There are 10 hidden switches. A switch that is on adds its own fixed numbers to the row, and there is some noise. The rows also spread widely along 11 directions, which tell nothing about the answers.
Known rows, each followed by its switches (1 for on, 0 for off):
[ 10 -24   3  20   3  22  20   0   4  -2  -9  -8  -8   3  -8 -16  -9   8
   8   6  -3  -8  18  -1  -9  17 -12   5 -13  14   9  -2   8  -5 -10   5
  -9  10   6] : 0 1 0 0 0 0 0 0 1 0
[ 33 -13   4  19   4 -16 -10 -20  -8   0 -19 -15  -9  21  -7   0  11  -8
   7  19  13 -17   8 -12  12 -10  15  -6   2   4 -13 -21   6 -11  -2  -4
  -3   8   5] : 1 0 0 1 0 0 1 1 1 1
[ -6  12   7   6   8 -19   2 -21 -10  23   1  -9   4  37 -28   1  -4 -10
  17   5   1 -13  -9 -22  12   2   0   3   4 -12  16 -22   3  -5 -13  -5
  13 -10 -10] : 1 1 0 1 0 0 0 0 0 0
[ 17   4   4  -1  14  -4  -1   6  -3 -13 -28 -16 -21  31   0   7   2   9
  10  -3   6  -3   8  21  -4 -12  30   7  16 -16 -16   4  16 -16 -14  -7
 -10   6  12] : 1 0 0 0 0 0 0 1 1 0
[ 22 -18  -1   2   6  -2   3 -10   4   1 -26 -33 -22  25   0  12 -13  28
   3  32   4 -19  -6  16 -10  -8  -2  18  25  -1  -5   4  14 -14 -14 -14
  -8   5  -1] : 1 1 0 0 0 1 0 1 1 0
[  7  12  -3  -2  18 -11 -23 -13   9   8  -9 -16  -4  39  -9   6   3  18
  14  19   9  10   3  24  -3 -28  18   9  30  -8   0   5  17 -18 -10 -12
  16 -21  -4] : 0 1 0 0 1 1 0 1 1 1
[ 16 -13  15  33  -8  -5  12 -13  -1  -9  -3  -8   3  -5 -10 -17  -1 -10
   0   1   3 -18  14 -19   1  10  -4 -22 -12  16   6 -12  -6   6 -22  19
  -2  13  13] : 1 1 0 0 1 0 1 1 1 0
[  5  -8  -1  18   9  15  14  -2   9   5  -8   6  -5  18 -12 -13  -3   9
  25  -1  -2   9  21   1  -5  15   8  -4  -8  10   6   1  10  -3  -6  10
   0  -4   0] : 1 0 0 1 0 1 1 0 0 1
[ 28 -18   5  24   3   6 -11  -9   0  -4 -15  -3 -18  16  -8  -4  16  -7
   0   5   7   1  18   1   8 -14  15   2 -15   1  -1 -14  10  -8   8  -8
  -2   1   8] : 0 1 0 0 0 1 1 0 0 0
[ 19 -19   1  10  -1   1   9   1  -1  -8 -18 -13  -7   9   8  -5 -12   8
   5  31  -6   3  29  -1  -1  -2   4  -3   7  18  -2 -13  11 -23 -13   9
  -7   0   1] : 1 1 0 0 0 0 0 1 1 0
[  5  -4   2  12  24   7  29  -9   1   3 -13 -20  -6  13 -10 -14 -28  19
  21   3   4 -22  -2   1 -22  15 -12  -1  11   5  20   4   6   5 -25   3
  -7   4   4] : 1 1 1 0 0 1 0 1 1 1
[ -3  18  24  32  -2 -14 -10 -16  11   8  -1  -1  -1  11 -29  -8  16  -8
  14  -8   3  -1   4  -3   8   5  13  -5   1   3   2   4  -5  -2 -15   8
   4   0  -5] : 0 1 0 0 0 1 0 1 0 0
[ 18  -6 -20  -3  14 -15   7 -12   2  12  -8 -14  15  12   1  -6  -9  23
  19  38   8  -8 -10   5 -16  -3  -2  -9  23   8   8   4   7   3 -17   0
   9 -11  -4] : 1 1 0 1 1 1 0 1 1 1
[  3  14 -12  -2   1 -16   7   2   4   5  -5   7  23   4  -3 -10   6  15
  29  18  -5  17   9   9  -8  10  23 -23  10   8  -8   4   6  -1 -21  22
  13 -20  -1] : 1 1 0 0 0 1 1 1 0 1
[ 23  -5  -2  15 -14 -14  -3 -16   6   0 -13 -22   7  -5  -3   2   0  18
   7  32   4 -11   0   2  -4   7   6 -13  10  16 -17   0   2  -2 -28  13
   3   2   6] : 1 1 1 1 0 1 0 1 0 1
[ -5  17  21  28   9 -12   3 -21  14  14   8  -9   4   7 -25 -16  -2  -2
  20  -8   9 -15  -7 -11  -6  12  -1  -4  18  13  11  14 -10   3 -27   9
   6   6  -4] : 1 1 0 1 1 0 1 0 0 1
[ -1  -5   6  24   7  -7  24 -13  -2   1 -17  10 -20  32 -12   4  -8   2
  11   9 -11   1  -3  -3   3   5   0  -4  16  -8  22  -8  -1   1   4  -4
  -7   1 -22] : 1 1 0 0 0 1 0 1 0 0
[  0  -3 -17   9  21  -8  30 -16  -8  11  -7   8   4  39 -18  -6  -6   5
  25   2   5 -10 -20   1  -8   7   0 -15   1 -22  31  -7   7  29  -3  -7
   7  -9  -9] : 1 1 1 1 1 1 0 1 1 0
[ 15 -17   9  11  22  13  12  -4   4  -7 -17 -22 -24  20   0   0 -23  15
   1  15   3  -7  11   8 -13 -14  -5  16  25   3  18   2   7 -19 -11 -11
 -12   8  -2] : 1 1 0 0 0 0 0 1 0 0
[ 20   0   1  12   8 -21  18  -4 -13 -13 -25  -2 -14  22   2   9   0  -6
   7   4   1 -14  -7  -1   4   0  20 -14  15 -15  -4 -12   0   6  -4   1
 -12  13  -2] : 1 0 0 1 0 0 1 1 1 0
[ 16   9   1   3  15 -27   0 -15  -2   9  -6 -23   9   9  -6   0  -5   8
  10  19  14 -22 -19  -5  -6  -8   5  -7  23  -1   9  -1  -2   5 -24  -4
   5   0  -1] : 1 1 0 1 0 1 0 1 1 0
[ 20  -3  17  34   0 -17 -10 -30   3  -2 -18 -13 -26  23 -16  16   8   1
  -5   8   7 -16 -16  -1   6 -13   4   2  22  -5   1   1  -6  -1  -1 -18
  -5  15  -9] : 1 0 0 0 0 1 0 1 0 1
[-13  12  29  36   4   5   9 -10  14  -1   7   1   0   5 -22 -20 -12  -7
  17 -12  -5   9  28 -13  -1  11   2 -13   5  20  18   1  -9 -10 -26  23
   4  -2   0] : 1 1 0 0 0 0 1 1 0 1
[ -3  -8   1  22   3   3  18  -9   5   7  -2   4  -3  19 -14  -4  -9   4
  15   4  -4   1   4  -8  -1  13  -3  -9  -2   5  21  -6   3   6  -7   7
   4  -2  -9] : 1 0 0 1 0 1 1 0 1 0
[ -1   1  -6   4   3  -9  17  -3   5   7 -10  -3   3  12  -2   0 -11  18
  19  29  -7  10   6  10  -8   7   6  -4  26   8   6   5   8  -9 -17   9
   3  -9 -16] : 1 1 1 0 0 0 0 1 0 0

New rows, each followed by its switches (1 for on, 0 for off):
[ 27 -37   7  39 -26  18   5 -16   5 -19 -17 -12 -29   0  -8  14   7   9
 -17   7  -1 -12   4   9   2   9  -5   3 -14   6 -11  -3   5   5   0  -1
 -13  26  10] : 0 0 1 0 0 0 1 0 0 0
[ 12  13   3  11  -7 -20  -9  -4   4 -12  -9  -7   1   8   2   8   2   5
   0   4   1   5   0   7   0 -11  27 -17  16  -4  -7  -1  -1   1 -25  12
   9  -4   8] : 1 1 0 1 1 1 1 0 0 0
[ 13 -15   2  13 -11  10  -1  -2   6  -6  -9 -14   0  15  -4  -5  -6  10
   9  16  -4   9  34   1   4   2  12 -10 -15  11  -9 -16  15 -15 -21  19
   6  -9  15] : 1 1 0 1 0 1 1 1 1 0
[ 15  -3   4  13  -1 -13 -17 -20  -8   0 -10 -10 -15  33  -9  20   0  -7
  -6  18  -3   3   6  -9  21 -24  11   1   4 -11  10 -34   8 -12   4  -9
  10 -13  -8] : 0 1 0 1 0 1 1 0 0 0
[  9  -9  -2   6   6  -1   8  -6  10   8 -12 -17  -5  15  -5  -1  -8  24
  16  27   3  -5   3  13 -11   2   3   5  18  10   1   8  12  -9 -17   2
   0  -5  -5] : 1 1 0 0 0 1 1 1 1 0
[ 17 -14  -1  19  11   5  21 -10  -8 -11 -30  -1 -30  37  -6   3  -5   4
  11   0  -6 -11   4   6   1   6   5  -1   0 -14   4 -15  12   1   8  -6
 -15   7  -1] : 0 1 0 0 0 1 1 1 1 1
[  8  13  -5  -8  17 -19   4 -10 -17  20  -9 -15  16  28 -16 -13  -5  -4
  29   8   4 -19   2 -23   4   8   7  -8  -9  -5   3 -28  11  -5 -21   3
   9 -14   7] : 1 1 0 1 0 1 0 0 1 1
[  6  14   3  20  -1 -22  17 -10   0  -2  -9   3  11  -4 -14 -13   8   3
  18  -4   2 -16 -16  -3 -10  23  10 -27   7   3  -4  10 -10  21 -25  15
  -1   8   5] : 1 1 0 0 0 1 0 1 1 1
[  3   5  16  21   7  18 -16   1  16 -17  10 -16   3   0 -12 -10  -3   1
  -4 -30  15   6  20  11 -10 -13  16  -7  -9   3   6  10   2   1 -31  12
  12   3  33] : 0 0 0 1 1 0 1 0 1 0
[ 18  -4   3  32 -16 -16   5 -15   5  -1 -20  10 -10  14  -8  -5  18   0
  16  13  -7   0   5  -2   7  18  17 -17   1  10 -18  -1   1   0  -3  10
  -7   8  -9] : 1 1 0 1 1 1 0 0 0 1
[  3  -6 -12  -4  22  -7  16 -13  -3  26  -1 -16  15  21 -14 -12 -14  14
  26  32  10 -13  -6  -3 -12   3 -13   5  15   5  24  -3  13  -2 -16  -6
  11 -13 -11] : 1 1 1 0 0 0 0 1 1 0
[ 10 -13  -6   5   7   2  -9 -18   5  14  -5 -21  -4  29 -16  11  -2  19
   3  22   8 -10 -10  12  -4 -13  -9  16  11  -7  12   3  12  -4  -6 -16
   8  -5  -4] : 0 0 0 0 1 1 0 1 0 0
[  5   8 -14   3  -4  -1   3   6   3  -1  -4  11  21  -2 -10 -11  19   9
  22  -5  -1  11   3  12  -8  18  22 -19 -16   0 -15  10   6  11 -15  14
  10  -7  15] : 0 0 0 0 0 1 0 0 0 1
[ 16 -13   1  16  13  11  -1  -1  11  -5  -5  -9  -4   7  -5  -8   1   8
   7   5  13   4  13  14  -8  -9   8   1   3   5   4  10   8  -5  -8  -1
  -3   5   8] : 0 0 0 1 0 0 0 1 1 0
[ 23 -14  -2  12  25   2  -4  -6   1   4  -7  -9   0  28  -2 -15  -3  -1
  15  17  13   3  27  -3   0 -21  13  -5   0   8  17 -15  15 -14  -3  -1
   5 -11   1] : 1 0 0 1 1 1 1 1 1 0
[ 18 -10  11  44   3  -3   9 -18   9 -20  -8   7 -16  -2  -3   2   0   0
  -5   0   4   1  -4   0  -5  -7   5 -23  15   6  17   6 -16  15  -1   2
  -5  17  -4] : 1 0 0 1 0 1 1 1 0 1
[ 13   0  -9  -5  -8  -1   2  10  -4 -17 -13  -2   9   7   1   0   6   7
   6   1  -2  12  15  13  -4  -1  28 -18  -8  -9 -18  -4  10  -2 -22  14
   6  -7  25] : 1 1 0 0 0 0 0 1 0 0
[ 20  -4 -13   0  12 -12   5 -13 -10   9 -20  -4  -8  33 -14   5  15   7
  19   6   9 -18 -20   5  -2   2  14   2   0 -18  -7  -4  12   9   4 -17
   1   0   1] : 1 0 0 0 0 1 1 0 0 1
[ 29 -29   5  38  -9  -7  11 -20   0  -2 -12   7  -8  -1 -11 -10  19 -10
   2  17   7 -14   2 -14   5   7   0 -14  -9  13   2  -7  -5   9   6   0
  -9  17  -4] : 1 1 0 0 0 0 1 1 0 0
[  5 -12  -5  14   2  -3   5 -20  -7   2  -5   5  -9  45 -14  11  -2  -5
   4  11  -4   7   6  -6  13 -13   4  -8   1 -18  20 -26   8   1   5  -6
  12 -12  -7] : 1 1 0 1 1 0 1 1 0 0
[ 25 -18   0  19   0  -6   2 -23   3   5 -26 -24 -19  26  -7   1  -4  21
  10  31   5 -18   2  10  -4   1  -1   7  16   9 -11  -2  16 -12 -11  -6
  -7   5  -5] : 1 1 1 0 1 1 0 1 1 1
[  6   2   5   2 -16   4 -23 -10   9   4   3 -32  10   4 -17   9  -1  17
  -2   7   5  -7   2   6  -2   0   3   5 -11   2 -15  -1   8  -9 -36   8
  16  -7  24] : 0 1 0 1 0 1 0 0 0 0
[  6   7 -11  12 -20 -13  -3  -8  10  -7  -6   7  11   3  -8   5  17  19
   9  10  -6  13  -9  23  -7   9  17 -21   7  -3 -18  15   0  13 -16  13
  11  -7   5] : 0 1 0 0 1 1 0 1 0 1
[  6  -3  -4  15  14  -8   2 -19  -5  27   5   3  17  20 -25 -19   7  -7
  25  12   8  -7   3 -25   6   8  -4  -8 -15   8  19 -16   4   2  -3  -2
  14 -11  -7] : 1 0 0 1 0 1 0 0 0 1
[-11   5  10  25 -18   4  18 -17   5  -6  -2  -6   5   2 -23  -2 -13  12
   8 -11  -9  -6  -3  -3  -7  27  -5 -21  -9   0   4   0  -5  16 -34  22
   6   2  12] : 1 1 1 0 0 1 0 1 0 1
[ 26  -6  -9   1  15 -10  -9   1  -5  -2 -19  -3  -3  26   7   1   5   3
  12  26   4  15  23   6   6 -24  28  -6   8   0  -1 -15  16 -20   2  -3
   3 -13  -2] : 1 0 0 1 0 1 0 1 0 0
[ 11   3 -16  -6   7 -15   9 -16  -5  18 -18 -17   4  26 -18   8   6  26
  26  17   9 -23 -30  15 -12  14   5   4  14 -13 -13  12  12  11 -16 -10
   3  -1  -1] : 1 0 1 0 0 1 0 1 0 1
[  7  -9 -13   9   0  -6   2 -13  -8   3  -7  13  -1  32 -17   4  16  -3
   9   8   1   8  -4   6   8  -5  10  -9  -9 -21   6 -13  10  10  10 -10
  11 -11  -2] : 0 1 0 0 0 0 0 1 1 0
[ -8   5 -13 -14   3   4  19   3  -2   3 -12  -7   6  30  -4   4 -19  25
  22  17 -18  11  12  15 -10  13   3   2  13  -6  -3  -3  16 -14 -20  14
   5 -16  -1] : 0 1 0 0 1 0 0 1 0 1
[  7   0  14  24   1   1  10  -7  12  -9  -8 -14 -10  -2   3   0 -22  14
   3  13  -6   2  11  -2 -10   3   0  -6  25  21   8   4  -6 -11 -24  15
  -4   4  -4] : 1 1 0 1 0 1 1 0 0 1
[ 16  -3   6  17  23 -13  11 -21  -6  13 -19  -9 -19  33 -15   2   1  -2
  17  12   7 -22 -14  -7   2   0  -3  12  22  -7   9  -5   2  -4   7 -18
 -13  13 -18] : 0 0 0 1 0 0 0 1 0 1
[ 15   1   4  23 -15 -12   2  -9   1 -23 -23   2 -16  16   0  17   4   4
   2   6  -6  13  11  13   8   0  30 -20  13  -5 -22  -7   2  -2 -12  15
  -3   5   3] : 1 0 1 1 0 0 1 1 0 1
[ 17   7  13  27  11 -20  -4 -22  -5   1  -5 -20   7   1 -11  -8  -5  -6
   2   6  12 -24  -4 -13  -2  -6  -2 -14  10  10  12 -10  -6   6 -21   4
   3   7   3] : 0 0 1 0 1 1 0 1 1 1
[  7  25  22  20  10 -18 -31 -16   9   6   9 -23  12   3 -24  -4  13  -7
   5 -13  25 -14  -6  -4   2 -17  17  -7   2  -1   1   6  -6   4 -30   1
  16   1  17] : 0 0 0 1 0 1 0 1 1 0
[  4 -27 -14   2   6  34  13  -3  -3  -7   7 -17   9  12 -10  -8 -23  16
  -7  -5   1  -6   7   1 -19  -2 -22  -5 -29  -6  31 -13  12  14 -19  -1
  14  -8  29] : 0 1 0 0 1 1 0 0 1 0
[ -6   7  15  24  25   5  -6 -24  -1  12  12  -6  -2  33 -30 -11 -11 -16
  14 -13  11   0  14 -17   8 -12  -3  -3  -7  -5  36 -25   5  -2  -7  -3
  20 -17   2] : 0 1 1 1 0 0 1 0 1 1
[ 14 -16 -27  -9  10  -3   7 -16  -3  12 -10 -13   6  32  -8   3  -3  28
  16  29   7  -9 -17  14 -15  -6  -4  -1   9 -11   8   1  16   8  -7 -14
  13 -13   2] : 1 1 0 0 1 1 0 1 1 1
[  1   0  12  39 -15  -5   0 -14  11  -4   2  12   2  -8 -13  -4   5  -2
   0   8 -10  15  10  -8   5   8   0 -18   2  20  11   0 -11   0  -6  14
   6   1 -11] : 0 0 0 0 0 1 0 0 0 1
[ 26 -31  11  37 -11   7   3 -22   6  -4 -11 -17 -16   4 -12   0   0   5
  -8  15   5 -20   2 -10  -1   2 -11  -2 -10  11   5  -6  -3   3  -7  -3
  -9  19   7] : 1 1 0 1 0 1 0 1 0 0
[ 19   4  11  10   1 -19 -13 -12  -4  -1 -18 -24 -10  24  -5  16  -1   3
   0  16   3 -10   0  -2   9 -14  16   3  16  -5  -9 -12   5 -16 -16  -3
  -1   2   1] : 1 0 0 1 0 1 0 1 0 0
[ 19 -13   0  16 -10  -4   2 -16   3  -6 -15 -23 -10  20 -10  14   1  16
  -2   5   8 -24 -17   9  -6   3   4  -3   3  -9 -11   3   6  12 -20  -2
  -1  13  12] : 1 0 0 1 1 1 1 1 1 0
[ -3  18  -1  -9  21  -4   6   2   0  12  -5 -14  10  20 -10  -6 -11  15
  26   1   3  -3   1   4 -13   5  11   2  14  -2   5   3  10  -9 -26   6
   9 -13   4] : 1 0 0 0 0 1 1 0 0 1
[ 27  -9  15  33  -2 -14  -5 -17   5   3 -15  -9 -16   5 -12  -5  17  -5
   4   8  10 -19  -2  -7   5   1  12   0   4  10  -6  -1  -2  -2  -6  -4
  -8  15  -3] : 1 1 0 0 0 1 1 0 0 0
[-18  10  -5   7 -14  -1  24   3  -5 -12  -5  12   9  13 -10   3 -11   6
  12  -9 -22  15   4  -1  -2  25   8 -25  -5  -8   1  -8   0   9 -22  23
   8  -7   6] : 1 0 0 0 0 0 0 0 1 1
[ 17 -16 -26 -11  19   9  28   9 -16 -12 -11   3   5  11  15  -4 -22  10
   7  20  -6   9  13  -1 -13  -7   3 -15   4  -2  20 -22   9   0  -4   2
   5 -13   8] : 1 1 0 0 0 0 1 0 0 1
[  8  -6  16  45 -12  -7  14 -16   6 -12  -5   2  -2  -4 -12  -9  -1  -7
   4  -2   0  -6  10 -11   3  13   6 -30  -8  12   9  -9  -9  16 -20  23
  -1   9   3] : 1 1 1 1 0 1 1 1 1 0
[ 12  -1 -17 -16 -15 -16   1  -8  -5  13  -8 -32  25  13  -8   6  -3  26
  13  30   0 -26 -14   4  -6  18  -3  -4  -4  -1 -22  -6  14   2 -36  12
  10  -7  13] : 0 1 0 1 1 1 0 1 1 0
[ 20 -19   3  27   0   9   4   4  11 -12  -2   0   8 -13   3 -20   1   2
   5  14   6  14  34  -1  -6  -2  10 -19  -6  28   4   3   1  -8 -15  18
  -1   4  10] : 1 0 0 1 0 0 0 1 1 0
[ 27 -35 -13   1   5  20  -8 -15   2   4 -14 -29 -15  37  -5  11  -7  25
  -1  29   7  -8  10  14  -3 -18  -5  18  -5  -7   2 -13  25 -13   0 -15
   5  -7  10] : 0 1 0 1 1 1 1 1 0 0
[ 10   7  -8  10  10 -13  27  -9 -15  -4 -26   3  -9  36  -9  -5  -4   0
  24 -11  -4 -16  -7  -1  -2  19  16 -17  -4 -19  -3 -16  10  16 -11   4
  -7   2   4] : 1 1 1 1 1 1 0 0 1 1
[  3   6 -23 -19   9  -3   1  -9   0  12  -1 -28  22  21 -12   8 -12  33
  20  15  11 -10 -19  16 -20   3   3  -5   8 -12  -1   6  14  12 -34   0
  20 -18  16] : 1 0 1 1 0 1 0 1 1 1
[  4  27  18  25   2 -26 -18 -21  14  12   2  -9   9   7 -25  -9  20  -3
  23  -2  13  -8  -6   1   4   3  20 -12  12   7 -10  10  -5   4 -24  12
  11  -3   1] : 0 1 0 1 0 1 1 1 1 1
[ 10 -23 -18   8   1  13  20  -5  -4  -6  -7  10  -1  25 -10  -4   1   7
  11   3   0   6   5   8  -5   4   5 -15 -16 -15  10  -8  11  15   0  -1
   5  -5  10] : 1 1 0 1 0 0 0 1 1 0
[ 40 -17  -3  15   0 -13 -13 -17   2  -4 -21 -25 -12   3   2  12   9  14
  -7  33  15 -17  -8  13  -1 -19  10   3  16   4 -11  -2   7  -3  -5 -10
  -2   7   1] : 0 1 1 0 0 1 1 1 0 0
[  4   8  11  33  -5 -14   8 -10  13 -10  -5   9  -9  -3  -6   5   6   2
   0  -3  -2   3 -13   7  -3   5  13 -15  19   1   8  14 -13  14  -9   9
  -2  10 -10] : 0 1 0 1 0 1 1 0 0 0
[ 15  -5   6  20  28  -9   5 -23   6  27  -6 -21   1  14 -19 -24  -6  10
  29  27  18 -22   0  -7 -11   2 -10   8  18  22  17   6   8  -8 -13  -8
   1  -1 -13] : 1 1 1 0 0 1 0 1 1 1
[ 14  -2   7  23 -14  -6  -4 -15   8 -12 -11 -12  -5   6  -4   6  -3  11
  -3  13  -6   0   7   5   0   3   6 -10   9   8 -10  -1  -1  -5 -20  13
   0   4   5] : 0 1 0 1 1 1 0 1 0 1
[ 25 -18  -4  21 -10   0  -8  -5  12  -1 -18   0 -11   6  -4  -4  22  13
   8  18   4   7  10  17  -2  -1  20   0  -2   9 -19  11  12  -8  -1  -3
  -2   2   3] : 1 1 0 0 0 1 0 0 0 0
[  2  13 -15  -6   0 -21   6  -3   3  20  -2  -6  25   2  -7  -3   1  17
  26  29   0   0  -8   5  -5  15   9  -8  10   7  -4   2   8   2 -22  13
  13 -17 -10] : 0 1 1 1 0 1 0 0 0 0
[ 11 -12  10  36  -9   2  -7 -29  21   1  -7 -12 -22  16 -17   6   4  19
  -1   7   5  -6 -14  11  -6  -1  -5   5  16   4   1  19  -2   4  -9 -10
   0  10  -5] : 1 1 0 1 1 1 0 0 0 1
[  8  -3  -8  -3  -3  -2   3  -7   1 -15 -19 -13 -16  30   4  22 -14  25
  -2  18  -8   9  -1  24  -9 -13  10   0  31 -15  -6   2   9  -9 -15  -4
   3  -5   1] : 1 1 0 0 1 0 0 1 0 1
[ 36 -12   7  40   9  -7   0  -7   4  -8 -21  13 -14   6   2 -18  20 -13
  12   8   5   4  27  -5   9  -2  24 -14  -3  20  -6  -7   3  -8  12   6
 -14  13  -6] : 0 0 0 1 1 1 1 0 0 1
[ 21  -6 -17  -3  32  -3   6  -8  -3  11 -10  -9  -1  27  -5  -1  -4  11
  18  20  17  -4  -7  13 -10 -19   9   2  14 -12  21  -5  15   4   1 -14
   6 -12  -5] : 0 1 1 1 0 1 1 1 0 0
[ -4  18  15  26   4 -19   9  -5   3  -6  -6   5   0   9  -7 -11  -6  -9
  13  -5  -4   5  11  -4   1   4  17 -18  19   6  11  -2  -3  -2 -23  17
   3  -1  -7] : 1 1 1 0 1 0 0 0 1 0
[ 26 -27 -13  14  23   3  28 -12  -6  16 -18   0 -10  24  -7 -13   0   5
  24  25   6 -20  -1  -7  -5  10  -9   6  -1   3  18 -11  11   4  14 -10
 -14   6 -15] : 0 1 0 1 0 1 1 1 0 0
[ -9   8   8   8   5   3  -5  -7   3   8   2  -7   0  25 -20   4  -5   3
   9  -4  -3   6   7   0   3  -2   4   5  -3  -6  14  -7   8  -7 -12   3
  13 -13   0] : 0 0 0 0 0 1 1 0 0 0
[  4  12  15  21  -1  -6  -6 -17   2  -1   2 -16   9   8 -27  -8   3  -4
   8 -19  12 -15  -2  -7   0   4  12 -16 -16  -7   3  -6  -2  14 -34  10
  11  -1  23] : 1 1 1 1 0 1 0 1 0 0
[  0  10  13  24  28  -8  19 -10   0  -3 -13   2 -22  25  -8  -7 -15  -3
  13  -5  -2  -7  -3   0  -7  -1  -1   2  33  -2  26   5  -3  -2  -3  -7
 -10   9 -18] : 0 1 0 0 1 0 0 0 1 1
[  6   1  15  27  22   4   6  -6   9   4   3   1   5  -1 -13 -27  -2  -5
  19   0  10   5  22  -9  -9  -1   2  -7   8  21  20   9  -4  -9 -14   8
   1   2   0] : 1 0 0 0 0 0 0 1 0 1
[  6   3  -8  11  20  -6   1 -15   1   8   8   4  14  17 -10 -11  -4   1
  14   6  10   6  -1  -7  -5 -13   6 -16   7  -1  29  -6  -1  11  -8  -1
  20 -16   1] : 1 1 0 1 1 1 1 0 0 1
